There are 2 nested groupings, the coarsest first. Each group lies inside one group of the grouping before and may be the whole of it. The rows also spread widely along 5 directions, which tell nothing about the answers.
In the rows, 128 means zero.
Known rows, each followed by its group in each grouping:
[ 98 162 138 123  45 115 107  86 146 143 138 164 120] | Bov Zusav
[101 143 124 108  88 108 116 109 178 139 146 132 120] | Bov dise
[100 133 121 147  53  78 102 133 137  85 159 131  89] | Bov Pofan
[133  99 120 130 109  96 112 120  95 112 104 105 164] | kava mibu
[137 131 130 132 102  89 115  79  76 151  98 142 211] | kava numu
[123 107 124 128 128 125 140  70 141 174 136 136 115] | kava Kelu
[115 151 137  97 102 100 114  93  99 106  87 133 165] | kava Napum
[ 90 113 132  92  98  88 104 147 149  58 149 117 118] | Bov Rov
[ 98 137 154  92 102  88  74 118  86  48 117 145 121] | baf Futob
[108 130 130  96 109 122 105  99 119 138 137 115 128] | baf repok
[127 148 142 111  99  86  85 118  78 142 106 142 179] | baf guvi
[117 144 159 106 141 131 128  67 134 173 137 153 114] | baf kadem
[135 152 169  93 149 136 107  58 118 211 121 178 169] | baf Futob
[116  96 116 108 105 119 119 112 131  90 169  82  79] | baf kadem
[ 80 158 197  74 188 109 119 102 121  58 120 161  77] | baf kadem
[124 127 138 131 114 111 131  97 164 207 152 164 158] | Bov Rov
[143 124 146  75 155 122 113  96 119 146 129 128 161] | baf kadem
[120 125 121  98  92  98 105 129 152 116 154 120 134] | Bov Pofan
[136 102 113 152  91 100 119 104 105 136 115 110 150] | kava mibu
[143 138 140 164 118  75 124 105  79 141  89 168 158] | kava Napum
[ 98 100  93 119  44 126 117  92 133  86 135  63 103] | kava mibu
[131  93 111 166 102  85 116 105  97 132 119 138 131] | kava Kelu
[104 124 152 119 153  94 127 149 163  85 167 138  71] | Bov Pofan

New rows, each followed by its group in each grouping:
[103 138 149  78 135 103 115  92  96  78 101 125 176] | kava numu
[ 80 186 184 120 146  88 113 105 157 136 110 208 117] | Bov dise
[127 141 175 128 137  66  76 125  56 101  98 191 161] | baf Futob
[105 123 145 120 124 144 125  73 145 150 176 130  58] | baf Futob
[123 127 142 128 116 107 115 133 147 122 155 149 109] | Bov Zusav
[ 61 156 180 110 154 116 132  83 125  81  96 155  82] | kava mibu
[125 108 117 164  93  37  88 189 111  56 134 131 129] | Bov dise
[ 92 156 164 135 132  78 112 131 148 108 124 183 107] | Bov dise
[115 138 116 100  63 121  96  93 112 149 137 108 137] | baf guvi
[118 125 129 140  87 108 116  82 103 149  98 130 153] | kava mibu
[129 123 143 104 140 114 118 103 117 129 139 130 123] | baf kadem
[121 103 110  83  91 122 118 115 178 147 167 102 155] | Bov Rov
[106 152 148 125 100  97 113 105 155 141 145 164 113] | Bov Pofan
[ 99 153 190 121 159  68  95 128  77  49 102 175 102] | baf kadem
[124 122 139 102 140 122 134 116 184 156 173 127 102] | Bov Pofan
[121  99 124 111 149  90 119 167 168  93 156 111 110] | Bov dise
[154  97 129 137 163 136 153  83 135 213 130 123 152] | kava mibu
[167  91  93 134 105  96 130 122 105 132 123  94 165] | kava Napum
[115 147 174 124 142 111 102  89 105 147 128 182 119] | baf Futob
[124 133 135 130 122 100 136 104 110 109 115 135 116] | kava Napum
[ 99 143 120 135  49 117 106  89 119 139 150 111  88] | baf guvi
[116 147 154 136  96  90 109 116 131 135 133 181 126] | Bov Zusav
[139 112 142 150 163  78 137 136  92  93 110 140 122] | kava Napum
[127 105 119  63 152 132 142 113 141  95 131  78 129] | kava Napum
[113 143 165 156 117 116 113  68 112 175 144 182  93] | baf Futob
[128 137 133 130  72 107 109 102 142 169 143 158 149] | Bov Zusav
[120 152 168 155 148  66 113 134 134 148 114 204 143] | Bov dise
[ 90 157 156 106 103  87 102 127 143  82 133 151 105] | Bov Pofan
[129 100 101 163  71 103 119  97 109 138 123 106 136] | kava mibu
[106 110 123 116 113 104 115  94 115  99 117 127 125] | kava Kelu
[139 107 140 120 156 107 124 112 102 141 100 124 174] | kava mibu
[ 95 137 140 145 110  99 132  78 103 107 121 142 115] | kava numu
[127 122 128  96 104  85  96 143 137  98 140 124 150] | Bov Pofan
[106 127 120 141  83  95 132 105 113  82 123 118  89] | kava Napum
[ 79 117 135 119 114 118 131 102 136  64 132  96  61] | kava mibu
[ 76 179 157 136  60  93 105  88 148 125 137 180  89] | Bov Pofan
[136 150 141  94 122 111 126  80 106 154  86 147 194] | kava Napum
[153  92 115 112 121 115 122 142 156 146 170 119 139] | Bov Zusav
[124 145 151 147 117  92 121 117 152 167 150 167 116] | Bov Pofan
[130  92 123 157  99  54  90 157  61  48  89 114 160] | kava mibu
[129 102 108 111 112 128 126  71 135 170 128 120 147] | kava Kelu
[134 105 115  55 159 136 145 114 145 100 131  71 138] | kava Napum
[ 99 113 128  81 132 137 130  93 140 101 121  89 121] | kava mibu
[108 164 181 148 126  87 114 111 125 147 122 217 118] | Bov Zusav
[111 148 142 135  88  94 112 108 151 141 151 156 112] | Bov Pofan
[ 84 145 138 140  67 119 125  98 170 119 169 148  53] | Bov Zusav
[123 126 166 150 180  94 137  88 111 164 105 191 124] | kava Kelu
[122 125 136  73 142 167 147  56 173 185 167 107  99] | baf kadem
[102 145 177 101 171 105 118 101 114  95 129 154  90] | baf kadem
[119 106 136 121 141 108 133 126 172 155 168 140 120] | Bov Rov
[ 51 158 183 120 146 103 135 107 177  89 156 177  47] | Bov Rov
[ 96 157 155 130 104 110 126 100 166 138 157 162  78] | Bov Pofan
[105 152 160 170 113 102 126  75 111 149 137 177  71] | baf kadem
[103 136 152 122 118  80 102 115  80  77  74 146 159] | kava mibu
[128 145 166 108 147  95 111 125 130 141 122 185 160] | Bov Zusav
[ 86 138 148 107  87  84 103 122 140  95 127 155 141] | Bov Rov
[119 133 119 135  84 106 133  84 113 126 113 126 121] | kava Napum
[103 118 117 117  90 131 131  56 139 154 128 125 111] | kava Kelu
[139 122 109 132  81  80  99 133 142 159 134 138 177] | Bov dise
[ 77 166 167 130 113  55  90 143 128  61 105 180 113] | Bov dise
[132 121 127 111  82  95  99 136 131 124 136 138 163] | Bov Zusav
[125 126 150 122 140 110 126 130 156 134 158 156 106] | Bov Zusav
[116 148 143 150  57  78  92 123 112 116 119 175 145] | Bov Zusav
[130 131 125 129 103  98 130  95 107 126 108 131 141] | kava Napum
[ 85 182 195 117 166 123 126  80 128 166 123 188  84] | baf guvi
[137 104 157 109 179 117 113 116 115 132 151 140 113] | baf Futob
[145 111 139 148 155  98 128  87 103 194 103 175 171] | kava Kelu
[111 143 154 119 128 127 126  66 135 160 145 146  95] | baf kadem
[126  78  88 149  67  71  99 132  87  64 126  98 130] | kava Kelu
[104 139 118 153  75  99 120 108 170 156 151 147 100] | Bov dise
[114 148 172 120 160  78 113 141 135 111 132 180 123] | Bov Pofan
[130 153 157 147 122  88 119 105 138 186 135 186 142] | Bov Pofan
[ 96 133 149 140 103  93 125 110 158 137 153 161 105] | Bov Rov
[ 94 101 110 125  84 118 122 100 129  81 133  78  93] | kava mibu
[172  91 118 126 143  80 121 143  83 112 105 112 184] | kava Napum
[106 118 123 148  61  71 102 136 125 102 145 141 134] | Bov Rov
[ 80 121 111  92  37 125  86  85 125  67 162  88  75] | baf Futob
[154 120 132 107 124  90 109 132 135 166 137 143 186] | Bov Pofan
[ 73 137 155  78 120  94 100 125  98   8  85 110 128] | kava mibu
[122 152 176 145 131  68 100 136 109 123 113 211 143] | Bov Zusav
[147  86  92 108  71 126  97 106 113 138 165  84 142] | baf Futob
[104 148 162 137 128  97 108 110  98 132 125 153  96] | baf guvi
[114 108 126  83 114  74  90 182 135  22 151 100 122] | Bov Pofan
[114 122 146 136 160 106 145  91 112 119 126 139 127] | kava numu
[ 92 137 147 133 113 105 123  92 110  97 102 134 110] | kava mibu
[111 135 133 121 105 144 140  54 144 182 117 122 133] | kava mibu
[116 106 130 130  99  90 108 158 140  70 164 123  89] | Bov Zusav
[127 112 130  92 114 103 104 145 148  97 150 122 136] | Bov Zusav
